The groups are shells around one centre, one inside the other: the same stretched ball of 6 dimensions in 9 sizes.
Some rows, each with its group after it:
[ 25   0 -22  20 -49  38  16   8 -15  19  -5  28   0   6   4  -7 -19 -21
 -16 -16  16  11   5  11 -11]  J_7
[ -8   3   8  42 -28   4   6   4  -1  16   3 -25   5 -20  33  -3   0   1
  14  -7  23 -24  40  36   7]  J_361
[-23   6 -10  47   1   2  -2  10  -1   2   7 -36  -4 -30  33  19  16 -10
  26  -6  13 -12  30  40  21]  J_825
[ 11   0 -21 -49 -46  -2   2 -16   3 -30   0   8 -29  12 -30  29   8  -6
 -12  21 -14   4   6 -50  13]  J_255
[-22   9 -16 -13 -66  20   3 -11  -9  -7 -19  11  -7   8   5  17  20 -30
 -15   6  19 -20  12 -22   6]  J_906
[ -9  29 -24  29 -40  27  12  -3 -28  22 -12   2  13  -4  39  19   4 -31
 -10 -11  15  -4  19  10  -4]  J_900
[ 12 -24 -23  22  20   0  -7  21  21 -25  23 -22 -33 -23 -20  17   5   1
  29  -2  -7  20   5  24  26]  J_716
[ 19 -27 -18 -18 -50  25   3   7  12 -19   1  27 -31   9 -39  -3  -3 -13
  -9   3  10   6  -5 -12  10]  J_663
[-40 -26  -8  26   9  -7 -19  19  27 -37  14 -40 -38 -35  -6  20  38  -9
  42   9  13 -21  19  39  50]  J_906
[-22 -17  -5 -42 -22 -26 -15 -11  27 -54  10 -29 -45  -9 -33  34  35   5
  18  31  -9 -19  18 -32  42]  J_663
[ -1 -10 -26 -10 -35  19  -1   5   2 -20   0  13 -27   0 -20  17  11 -23
  -2   5   4   4  -2  -8  18]  J_7
[ -1 -12   6 -47 -61 -12   0 -16  14 -31   2   0 -33   6 -30  11  10   7
  -3  28   0 -26  23 -33  26]  J_361
[ 37   0  -5  -1 -53  15  16 -10  -2  14  -3  11   6  13   0  -6 -22   5
 -17  -9  11   7  18 -20 -24]  J_716
[ 34   3 -27  -4 -23  12   9  -5  -2  -2   3   4  -5   8  -8  17 -12  -3
 -10  -7  -6  27   4 -26 -15]  J_825
[-21   4 -12 -51 -61  -4  -2 -19   1 -34  -8   3 -31   8 -20  32  27 -16
 -10  29  -2 -23  14 -45  28]  J_663
[-22  -2 -11 -21 -48   3  -3  -8   4 -24  -5  -3 -25  -2  -9  22  24 -17
   0  17   8 -22  16 -17  26]  J_825
[ 20   0 -15 -56 -82  14  10 -22  -3 -15 -13  32 -17  29 -30  12  -3 -11
 -33  14   1  -2   4 -63  -7]  J_361
[ 75 -14 -21   7 -41  34  22   6  -3  20   5  35   1  18 -20 -18 -47   4
 -23 -22   4  40  -3 -12 -36]  J_906
[ 33 -35   0  24 -27  18   6  20  19   0  14   7 -20  -8 -21 -24 -20   7
  10 -11  17   5  12  30   5]  J_361
[-34 -15  -9  25 -13   5 -12   9  18 -21   1 -29 -18 -20   5  15  32 -15
  23   0  22 -20  17  20  24]  J_900
[-11   6   1  18 -31  -2   4  -4   0   2   1 -22  -3 -13  21  10   8  -1
  10   2  14 -21  34  12  11]  J_825
[-29  -6 -28 -21 -13  -3 -13  -1  11 -44   3 -17 -38 -10 -19  43  38 -21
  14  19  -6  -4   3 -19  37]  J_716
[ 41 -19 -21 -55 -24 -12   0 -13  23 -41  14   2 -37  14 -54  25  -5  15
  -5  17 -25  27  -1 -61   5]  J_900
[-11 -20 -14  24  14  -7 -12  13  25 -27  15 -38 -25 -25  -6  20  21   1
  32  -1   4   2  15  18  24]  J_7
[ -5  17 -20  15 -17   5   6   1 -15   1   5 -12 -10 -15  19  27   6 -14
   8   3  -4  -2  22  13  20]  J_900
[ 19   3   0 -44 -80   4  14 -19  -7  -6  -5  22 -17  17 -18   5  -9   0
 -23  19   1 -16  22 -37   6]  J_716
[-40  -7 -15 -18 -25  -6 -13  -1  12 -41   1 -19 -37 -14 -13  35  41 -19
  16  22   3 -23  14  -8  44]  J_361
[ 54 -29 -12  18 -26  26  13  21   8   6  17  24 -21  -2 -27 -21 -35   5
   1 -12   5  23   4  25   1]  J_716
[ 36 -14 -30 -11   0   1   0   4  14 -24  16  -5 -27  -1 -31  22  -7   5
   6   0 -18  35  -2 -22   3]  J_7
[ 11  -8 -24 -14 -41  19   3  -3   3 -14  -4  13 -16  10 -18  13   4 -16
 -11   0   6   9  -1 -25  -1]  J_255
[ 52  -9 -34  17   5  16   8  10   5  -1  15   0  -9   0 -14  12 -22   3
   1 -18 -11  48  -3  -6 -17]  J_906
[ -2   0 -25  17   4   0  -5   1   9 -15   5 -28  -9 -11   5  29  15  -6
  14  -6   0  13  11  -7   3]  J_900
[ 48 -32  -2 -20 -59  19  13   7  11  -7  10  35 -31  11 -44 -22 -28   7
 -11   5   5   5   6  -4   7]  J_663
[ -4  -2  -2  12  -4 -17  -3  -1  12 -15  14 -38 -16 -21   7  21  11  11
  23   8  -2  -9  32   9  21]  J_663
[-32  -7  -1   1 -29  -6  -7   1   9 -23   4 -22 -28 -19   0  18  27  -9
  19  17  10 -31  27  13  40]  J_291
[ 41   4 -10 -31 -59   7  16 -18  -4   1  -2  17  -6  20 -15   7 -21   6
 -23   5  -4  10  14 -43 -16]  J_825
[ -6 -20  -1 -11 -39   1  -3   1  16 -24   4  -5 -29  -6 -20   5  13  -3
   8  12  11 -18  17  -1  25]  J_255
[ -6 -32  10 -23 -32 -16  -9   0  32 -39  13 -18 -42 -10 -35   5  16  13
  19  22   5 -24  23  -5  36]  J_906
[-15 -15 -17  19  17 -10 -14   9  24 -30  14 -42 -24 -24  -4  28  26   0
  32   1   1   3  15  10  23]  J_900
[-29 -28   8 -21 -33 -16 -15  -5  34 -44   3 -28 -35  -9 -25  13  34   5
  19  21  14 -33  22 -15  32]  J_906
[-13  18 -27   0 -29  11   3  -4 -15  -7  -4  -4 -12  -6  12  33  15 -25
  -1   6  -1  -2  13  -6  16]  J_255
[  7  10 -29  70  -9  40  12  24 -22  31   2   3   9 -20  37   1 -11 -29
   7 -28  19  14  12  58  -1]  J_291
[-16 -10  -7 -63 -50 -19  -9 -22  21 -51  -2 -10 -39   8 -37  33  31   0
  -2  34  -7 -20  14 -60  28]  J_361
[ -4 -12 -17   9 -40  24   0   6   5  -8  -6   7 -12   0  -6   4  10 -20
  -2  -6  20  -3   4   1   3]  J_291
[ -3 -19 -33  17   6  14  -9  19  13 -27  11 -10 -31 -17 -18  22  17 -19
  20  -3   1  17  -5  16  25]  J_291
[-37   2 -10 -36 -35 -18 -12 -18  12 -42  -4 -26 -29  -5 -11  41  41  -9
   8  27  -1 -26  20 -38  32]  J_716
[ -9  13 -27   8 -10   4   0   1  -9 -11   5 -15 -16 -14  10  35  14 -18
   9   5  -6   4  14   3  21]  J_825
[-40   7 -22  17  -3  -3 -13  -2   7 -22  -3 -39 -10 -18  18  39  41 -20
  19   2  10 -11  17  -2  18]  J_291
[-15  -5 -34  14 -23  29  -4  12  -2 -14  -4   6 -19  -7  -3  20  19 -35
   3  -5  12   5  -4   9  16]  J_663
[ 36 -27 -13 -16 -18   0   2   7  20 -24  19   2 -35  -2 -40   5 -11  11
   8   7 -10  17   5  -9  15]  J_255
[ -2   1 -21  43 -24  30   6  13  -9  14  -3   0   2 -11  22   3   1 -23
   4 -18  22   2  12  30  -1]  J_255
[ 26 -17 -30 -26 -22   8  -2  -5  18 -29   3   4 -23  12 -37  21   3  -3
  -6   1  -6  28  -8 -45  -7]  J_291
[  7  21 -20  35 -33  25  14   1 -22  26  -7   0  15  -4  35  10  -7 -20
  -7 -16  15   4  20  14 -12]  J_7
[-13  11 -33  49  12  16  -2  15  -9   2   6 -24  -4 -25  29  28  14 -24
  20 -14   5  12  12  34  13]  J_7

New rows, each followed by its group:
[ 43   7   3 -31 -76   6  21 -23  -6  11  -5  19   2  23  -9  -4 -27  12
 -29   5   3  -2  24 -44 -22]  J_906
[  4  -4   3  17 -69  28  14   4  -9  18  -7  20  -3   0  10 -18 -10 -14
 -10  -4  29 -24  24  22   4]  J_663
[ -5 -14  -4   3 -42  10   0   0  11 -10  -3  -4 -13  -2  -6   2   9  -7
   3   1  19 -15  16  -1   7]  J_255
[ 17 -14 -18  50 -15  31   7  22   0  14   6   4  -4 -13   9 -10 -12 -14
   9 -22  20  11   9  43  -1]  J_7
[ 47   1 -35  57   1  37  17  25 -16  29  13  12   3 -12  14  -2 -33 -13
   3 -31   2  41   3  43 -12]  J_906
[-21  23 -10  20 -20  -4   2  -8 -10   3  -2 -31   3 -16  35  29  16  -9
  10   2   6 -16  34   6  11]  J_716
[  9  10 -20 -11 -17  -6   3 -10  -1 -14   6 -16 -14  -4  -1  32   6  -1
   3   8 -12   8  17 -22   9]  J_7
[ 13 -34  -6  -8 -41  14  -1   9  22 -21   6  10 -31   1 -34  -8   1  -3
   4   3  15  -4   5   0  14]  J_716
[  8 -15 -33  -4 -21  21  -3   9   7 -22   3  10 -27   0 -24  18   9 -21
   0  -2   1  18  -9 -10  11]  J_900
[ -6   4 -23  66   9  19   2  20  -6  14   7 -24   4 -27  34  12   5 -18
  22 -22  16   7  18  50   6]  J_7
[ 11 -27 -24  48  11  23  -5  27  18  -7  12 -13 -14 -18  -5   0   2 -10
  22 -22  16  21   0  36   4]  J_906
[ 25   6 -11  21 -38  19  14  -2  -9  19  -2   3   9   2  16  -1 -17  -4
  -9 -14  13   7  18   1 -18]  J_7
[ 68 -39  -7   4 -29  19  12  16  20  -1  19  23 -24   5 -42 -26 -40  18
  -2 -11   3  28   2   8  -8]  J_663
[ 40 -39  -5 -60 -29 -18  -4  -7  37 -51  21   1 -52   9 -71  10  -5  26
   3  25 -20  13   4 -49  19]  J_663
[ 31  -4  -6 -39 -58   0  10 -20   6 -11  -2  10 -12  19 -23   9 -10   9
 -19  10  -2   3  14 -51 -11]  J_825
[ 13   9 -33  33 -24  34  10  10 -17  16  -4  11   4  -3  17  11  -7 -27
  -7 -19  11  18   3  14  -9]  J_7
[  6  35 -23  10 -62  29  20 -12 -36  28 -17  19  16   9  34  15  -8 -28
 -26  -7  11  -3  19  -9 -14]  J_663
[ -7  -8   2 -31 -31 -24  -7 -18  23 -34   4 -30 -23  -1 -17  24  21  14
   9  20  -2 -16  26 -39  14]  J_361
[-36 -16 -23  22   6   4 -17  15  18 -33   6 -30 -28 -25  -3  28  38 -21
  29   2  11  -6   6  19  33]  J_291
[ 28  -4  -6  61  -8  18  12  17  -3  28  12 -12   8 -19  25 -13 -24   4
  14 -24  17   9  26  49  -8]  J_663
[ 43 -17 -39 -55 -18   0  -1  -9  18 -43  11  12 -38  18 -59  33  -2   2
 -10  12 -28  43 -17 -67   0]  J_663
[ -9   9 -31  35 -12  24   1   8  -9   4  -3  -9   0 -11  22  22  11 -28
   5 -14  12   9   7  15   1]  J_825
[ 19  12 -28  37 -21  29  13   8 -18  21   0   5   7  -6  23   9 -13 -19
  -4 -19   9  18  10  18 -10]  J_255
[-33   3 -20  18   1  -5 -11   2   8 -22   3 -38 -15 -21  14  36  34 -15
  23   3   6  -9  18   6  24]  J_255
[ 32 -30  -2  19 -23  12   4  10  22  -3  11  -3 -12  -3 -18 -15 -15  11
   7 -13  16   9  12   9  -8]  J_361
[-13  -3 -14  65  -4  22   1  21  -2  13   4 -20   1 -27  32   2   7 -18
  22 -20  25  -6  21  57  11]  J_825
[ 77 -46 -15 -24 -30  16   9  12  27 -19  21  31 -36  14 -67 -18 -38  19
  -7  -3  -9  39 -10 -20  -7]  J_906
[ 46 -32 -21   1 -18  19   4  14  18 -14  14  15 -26   3 -39  -6 -19   3
   1  -9   0  30  -6  -3  -2]  J_7
[ 23  -1 -33  31 -32  44  12  14 -14  16  -4  25   0   2   5  -1 -14 -29
 -11 -23  16  22  -4  16 -13]  J_663
[ 22 -19  -7  22 -36  23   8  12   6   6   4   9  -9  -4  -6 -14 -13  -4
   1 -11  19   2  12  20  -1]  J_255
[ -5 -20  -1  31 -27  15   0  16  10  -2   6  -7 -16 -17   2  -8   4  -7
  16  -5  23 -16  20  38  19]  J_7
[ 50  -1 -13 -19 -77  33  24  -5 -16  16  -5  48  -6  23 -17 -13 -35  -8
 -33  -3   6  11   6 -20 -16]  J_291
[ 26  10 -12  30 -40  26  20   8 -21  28   3  15   2  -6  20  -5 -25 -11
  -7 -12  10   3  21  29  -1]  J_825
[ 15  -4 -24  43   8  14   3  16   2   4  12 -17  -5 -18  12  12  -4  -7
  17 -17   4  20  11  28   2]  J_825
[ 53 -38 -15 -63 -40  -2   2  -5  29 -44  16  23 -49  19 -77   6 -14  16
  -9  19 -19  25  -8 -55  10]  J_716
[ 30 -35 -14 -48 -33  -3  -4  -3  30 -44  12   9 -45  10 -62  10   1  10
  -1  17 -11  13  -3 -42  15]  J_7
[ -1  12 -35   3 -43  32   6  -3 -15   1 -14  16   0   9   7  21   8 -34
 -17  -9  11  10  -2 -19  -9]  J_906
[ 33 -23 -24  26 -20  32   6  20   6   2   8  16 -13  -2 -16  -9 -17 -11
   1 -19  12  25  -4  18  -6]  J_291
[  8 -11   1 -46 -60  -8   1 -20  16 -27  -3   1 -23  14 -28  12   8   7
 -10  19   2 -14  17 -49   5]  J_7
[ -3  14 -16  65 -11  23  10  14 -17  28   1 -15  13 -22  45   5  -4 -18
  12 -22  20  -1  25  50   0]  J_7
[ 54 -11 -29 -82 -54   1   7 -24  12 -37   2  29 -33  35 -64  25 -12   6
 -31  19 -27  34 -12 -94 -12]  J_663
[ 39  -8 -20  33 -26  32  14  13  -5  19   4  15   2   0   3  -9 -26  -8
  -6 -23  13  23   6  17 -18]  J_7
[ 16 -31 -23 -15  -2   0  -9  10  28 -41  17  -8 -42  -7 -44  18   9   1
  16   7  -9  19  -4 -12  22]  J_7
[ -9 -16 -20 -11 -34  13  -6   1  13 -26  -3   1 -24   1 -21  15  20 -17
   1   4  11  -3   1 -17  12]  J_900
[ 39  -1 -19  -6 -22   5  11  -1  -1  -4  12   4 -16   1 -13  13 -18   5
  -3   1 -13  22  11 -12   0]  J_255
[ -4   6 -30  66  14  23   2  24 -10  13   9 -20  -1 -29  32  16   3 -22
  22 -21  10  14  14  55  12]  J_900
[ 62  -4 -14 -71 -74   4  17 -30   4 -14  -4  33 -15  40 -46   9 -26  13
 -39  12 -15  22   2 -89 -28]  J_906
[ 28  -8  -5   4 -50  17  12  -3   1   8  -1  11  -2   8  -5  -8 -17   1
 -11  -7  14   2  15  -8 -13]  J_255
[ 28   6  -5 -16 -76  21  19 -12 -14  14  -8  29  -2  17  -3  -5 -20  -6
 -26   2  10  -6  18 -21 -10]  J_7
[-26   9  -3  56 -27  18   6  14 -14  20  -1 -16   2 -27  42   2   8 -21
  16  -9  27 -27  34  58  21]  J_900
[ 37 -18 -21 -36 -58  22   9  -4   6 -16  -1  34 -25  20 -42   1 -13  -8
 -21   5   0  16  -6 -37  -4]  J_7
[ 11  -2 -45 -39 -15   5  -5  -8   6 -40   3   3 -32   9 -35  45  17 -17
  -6  11 -21  30 -13 -53  10]  J_906
